The rows come from 4 hidden closed curves, with some noise, and rows from the same curve form a group. Each curve winds through 6 dimensions. The rows are also pushed far along 4 directions, which tell nothing about the answers.
Some rows, each with its group after it:
271, -143, -50, 132, -58, -53, -83, 352, 81, 208, -105, -5, -4, -201
(1)
-21, -87, -87, -85, 240, 265, 28, -410, -253, -63, 208, 151, 15, 263
(2)
-239, 81, -114, -180, 26, 65, -108, -270, -65, -225, 173, 255, -5, 405
(0)
-14, 48, -182, -8, -11, -287, 204, -58, -109, 303, 76, -87, 232, 214
(0)
-56, -212, -362, -88, -96, 190, 60, -197, -198, 166, 176, -5, -12, -91
(0)
-100, -107, -230, -172, 152, 273, -8, -435, -312, -112, 300, -109, -224, 111
(1)
346, -174, 148, 260, -113, 110, -57, 349, 163, 106, -58, 59, -68, -78
(0)
-99, 6, -45, -108, 211, 168, 182, -486, -74, -307, 52, -226, -187, 337
(2)
-82, 28, 67, 50, 80, 145, 258, 59, -49, -174, 120, -389, -176, 49
(2)
-306, 152, 135, -330, -115, -258, 54, -131, -46, -23, 135, 85, 199, 239
(1)
-66, 74, 34, -121, 104, -160, 77, -75, -83, 104, 158, -50, 79, 159
(3)
252, -129, 297, 179, -96, 189, -87, 294, 222, -102, -84, 86, -128, -72
(0)
-63, -87, -304, 155, -255, -12, 209, 259, -66, 249, 3, -163, 115, -213
(3)
-41, 20, -297, 37, -9, -50, 259, -57, 77, -15, -147, -287, -5, -23
(0)
128, -217, -182, 133, -141, 129, -282, 147, -230, 304, 180, 318, 45, -101
(3)
129, -157, 99, -110, 107, 309, 31, -348, 12, -362, -40, -171, -315, 134
(2)
25, -133, 58, 117, 149, 436, -367, -212, -15, -109, 348, 498, -230, 272
(2)
-20, 2, 113, 103, -7, 217, 3, 38, 133, -168, 0, 123, -48, 33
(2)
84, -83, -162, 160, -120, 63, 168, 111, 129, 79, -153, -164, -12, -204
(1)
80, -90, -116, -110, 277, 276, -122, -407, -247, -271, 96, -72, -277, 168
(3)
-39, 159, 417, 7, -28, -39, -123, 456, 312, -312, -95, 43, -106, -57
(3)
-275, 214, -160, -121, 93, -254, 17, -245, 25, -17, -47, 156, 193, 301
(0)
301, -23, 39, 324, -145, -181, -121, 363, 252, 205, -354, 59, 59, -259
(3)
30, 14, 187, 131, -177, -86, -100, 172, 229, 25, -40, 77, -65, 25
(2)
-131, 258, 636, -104, 97, -109, -253, -128, 316, -410, -70, 345, -52, 381
(1)
-267, 225, 130, -295, 56, -301, -37, -78, -120, 79, 199, 201, 270, 199
(1)
-115, -51, -36, 11, -97, 185, 23, -71, 162, -270, 19, -95, -255, 112
(3)
-93, -16, -22, -50, -33, -29, 35, 135, -213, 104, 205, -42, 73, 41
(3)
-112, 192, 363, -98, -58, -139, 70, 300, 321, -420, -178, -312, -196, 4
(3)
-174, 173, 105, -238, 218, -234, 228, -313, -203, -31, 103, -147, 180, 358
(2)
25, -189, -194, 28, -120, 51, 15, -220, -129, 292, 136, 139, 96, 93
(0)
32, -2, 138, 43, -2, 106, 155, -105, 257, -295, -197, -236, -202, 60
(1)
-277, 227, 362, -136, -22, -128, -122, -210, 215, -307, 45, 238, -23, 435
(2)
126, -22, 178, 2, -23, 182, -33, -2, 295, -410, -330, -13, -169, -74
(2)
-187, -5, -202, -152, 237, 262, -29, -432, -40, -330, 28, 33, -174, 158
(0)
62, 7, 181, -121, 167, 157, -266, -190, -36, -159, 133, 328, -80, 138
(3)
-254, 186, -66, -56, 100, -88, 276, -292, 54, -256, -70, -283, -37, 289
(2)
-194, 234, 303, -119, -26, -155, 449, -16, 245, -333, -218, -444, 30, 77
(1)
-39, 213, 595, -53, -39, -85, 22, 387, 472, -515, -350, -145, -129, -109
(0)
105, -97, 83, 124, -159, 98, -221, 59, 194, 96, 3, 380, 11, -33
(3)
123, -43, 488, 32, 123, 267, -226, -132, 229, -297, 23, 352, -168, 225
(1)
-88, 105, 119, 88, -199, -302, -75, 157, 151, 156, -14, 87, 85, 115
(2)
46, 19, 45, -34, -96, -149, -243, 191, 74, 66, 49, 257, 43, 102
(0)
-57, -111, -427, -54, -50, -25, 127, 75, -353, 239, 135, -221, 78, -127
(1)
-146, 130, -10, -120, 54, -144, -33, -114, -95, 25, 108, -12, 26, 44
(1)
-178, 187, -77, -124, 45, -373, -49, 19, -174, 324, 144, 288, 398, 160
(2)
-54, -145, -273, -42, -207, 31, 101, 12, -174, 242, 157, -27, 108, -66
(0)
38, -30, 286, 104, -16, 289, -121, 219, 179, -353, -28, 72, -223, 6
(3)
-309, 133, -46, -230, -25, -45, 235, -198, 91, -340, -137, -320, -75, 51
(0)
-57, 84, 405, -28, -84, 141, -156, 243, 287, -464, -139, 93, -181, -47
(1)
192, 79, 398, 28, 9, -129, -175, 130, 332, -133, -200, 109, -89, -13
(3)
78, -80, -47, 149, -115, -31, 16, 262, -101, 185, -31, -77, 62, -153
(1)

New rows. What belongs after each?
5, -25, -11, -8, 178, 246, 165, -180, -99, -140, 103, -268, -177, -82
(1)
170, -284, -430, 50, 47, 70, 173, -56, -389, 328, 136, -319, -24, -30
(1)
74, 11, 171, -81, 26, -143, -239, -47, -99, 228, 162, 373, 180, 114
(3)
83, -240, -209, -62, -139, 52, 80, -261, -233, 365, 208, 46, 94, 23
(2)
92, -36, 83, -49, 124, 149, -167, -86, -134, -194, 17, 48, -131, 46
(3)
227, -262, -165, 133, -63, 157, -11, 284, -189, 314, 202, -113, -87, -250
(3)
-64, 31, -117, 181, -99, -169, -57, 175, 22, 177, -42, 112, 118, 84
(3)
72, -84, 407, -54, 90, 268, -127, -186, 122, -344, 45, 185, -197, 301
(1)
-37, -27, 65, -134, -127, -45, 116, 172, -43, -22, 38, -238, -28, -137
(1)
132, -142, 96, 104, -72, 164, -335, -176, 87, -68, 12, 334, -170, 171
(3)
-84, -106, -254, -87, -10, 215, -182, -313, -87, -85, 213, 292, -103, 288
(0)
-155, 201, 14, -51, -33, -253, 233, 326, -49, 48, -62, -294, 184, -218
(1)
-163, 155, -6, -7, -31, -284, 59, -51, 139, 167, 28, 152, 208, 213
(3)
-134, -136, -248, 33, -38, 279, 52, -305, -206, 67, 282, 104, -25, 167
(2)
-93, -112, -254, 8, 38, 372, 275, -126, 4, -232, 91, -345, -256, -37
(3)
-4, -3, 99, -10, -148, 7, -212, 303, 165, -184, -120, 146, -74, -72
(1)
334, -158, 59, 248, -110, 40, -80, 278, 171, 165, -62, 87, -51, -52
(0)
228, 59, 320, 159, 69, -77, -62, 263, 348, -87, -240, -31, -101, -121
(1)
-198, 172, 193, -244, 104, -188, -93, -242, 120, -309, -55, 156, 10, 488
(1)
-169, 252, 73, -143, 191, -249, 73, -20, -73, -103, -4, -77, 126, 186
(3)
1, 118, 163, -64, -16, -442, -24, 310, -74, 279, 3, 67, 302, 62
(1)
-18, -80, -312, -91, -40, -46, 52, -101, -212, 234, 225, 6, 81, 124
(0)
132, -239, -9, 65, -76, 330, -134, -168, -17, 66, 167, 192, -150, -48
(1)
43, -14, 149, -67, 141, 29, 7, -208, 18, -156, 17, -119, -165, 196
(1)
152, -184, -397, 77, -96, 79, 252, 64, -216, 341, 35, -283, 74, -357
(3)
49, -266, -380, -88, 12, 81, 89, -275, -349, 212, 196, -148, -41, 172
(1)
-92, 1, 175, -45, 90, 169, -90, -22, -10, -192, 200, 129, -114, 224
(3)
220, -12, 60, 217, -44, -152, -81, 263, 119, 308, -116, 190, 179, -143
(3)
-63, 106, 172, -79, 146, -192, -197, -228, 124, -19, -50, 289, 67, 269
(0)
-70, -149, -169, -74, -62, 193, -101, -241, -179, 44, 278, 108, -122, 138
(2)
-266, 130, -114, -288, 118, -170, 5, -136, -236, -11, 180, 89, 176, 265
(1)
-7, -171, -31, -93, 122, 357, 66, -414, -34, -329, 55, -21, -214, 374
(1)
54, -164, 46, -81, -86, 48, 71, 20, -109, 41, 78, -58, 13, 112
(1)
19, 38, 71, -30, -252, -402, -125, 183, -20, 351, 133, 246, 253, 239
(0)
-16, 45, 161, -14, -86, -180, 36, 63, 231, -78, -192, 79, 94, 209
(1)
-137, 117, 15, -56, -82, -20, -84, 85, 153, -226, -27, 176, 11, 163
(0)
18, 26, -27, -40, -134, -180, 435, 74, 39, -21, -251, -569, 53, -155
(2)
331, -312, -45, 136, -114, 209, -126, 420, -69, 273, 40, -3, -91, -474
(0)
-33, 135, -130, -36, -105, -326, 223, 72, 148, 156, -166, -240, 142, -138
(3)
98, -63, 114, 103, -43, -72, -286, 66, -36, 124, 64, 351, 46, 244
(0)
29, -222, -267, 34, 17, 130, -43, -115, -456, 208, 298, -85, -79, 146
(3)
63, -22, 142, -31, -52, 0, -184, 248, 77, -143, -33, 21, -137, -21
(0)
-17, 186, 200, 34, 15, -424, 50, 125, 2, 371, 12, 113, 351, 42
(1)
246, -253, -23, 167, 14, 205, -19, 75, -173, 320, 271, 32, -55, -70
(2)
54, 42, -62, 96, 5, -51, -92, 39, 104, 107, -77, 224, 116, -48
(3)
20, -153, 86, 83, -130, 218, -239, -62, 142, -69, 133, 293, -187, 170
(3)
18, -62, 73, -2, -205, 26, -82, 240, 108, -17, 23, 1, -94, -145
(3)
72, -38, 162, 20, -186, 13, -47, 225, 81, -104, 43, 25, -68, 142
(0)
-121, -118, -53, -34, -48, 185, -102, -299, -35, -47, 246, 183, -139, 322
(3)
-85, -6, 52, -111, 120, 105, 76, -247, 19, -337, -48, -99, -139, 337
(1)
-152, 75, -274, -104, -29, -205, 333, 35, -221, 248, 130, -198, 284, 47
(0)
149, -85, -52, 123, 102, 265, -216, -215, 96, -238, -126, 152, -247, 76
(3)
40, 33, 243, -85, 101, 129, 98, 275, 132, -420, -135, -282, -192, -79
(1)
-253, 198, -247, 76, -153, -373, 340, 304, -92, 252, -81, -283, 331, -109
(2)
-224, 200, 266, -210, -86, -173, 71, 142, 175, -310, -37, -193, -73, 73
(3)
-24, 7, -170, -59, 150, 197, 56, -313, -62, -333, -96, -191, -204, 52
(3)
-71, 65, 68, -7, 52, 98, 217, -197, 247, -323, -179, -193, -130, 98
(1)
323, -298, 46, 145, -92, 264, 99, 91, 96, -18, -81, -298, -285, -177
(1)
119, 61, -49, 10, 33, -187, 150, 129, -85, 39, -197, -361, 29, -169
(3)
-50, 198, 75, 77, 30, -191, 7, 48, 251, -16, -190, 176, 170, 51
(3)
110, -241, 58, -90, 68, 461, -126, -292, 123, -388, 36, 147, -332, 249
(1)
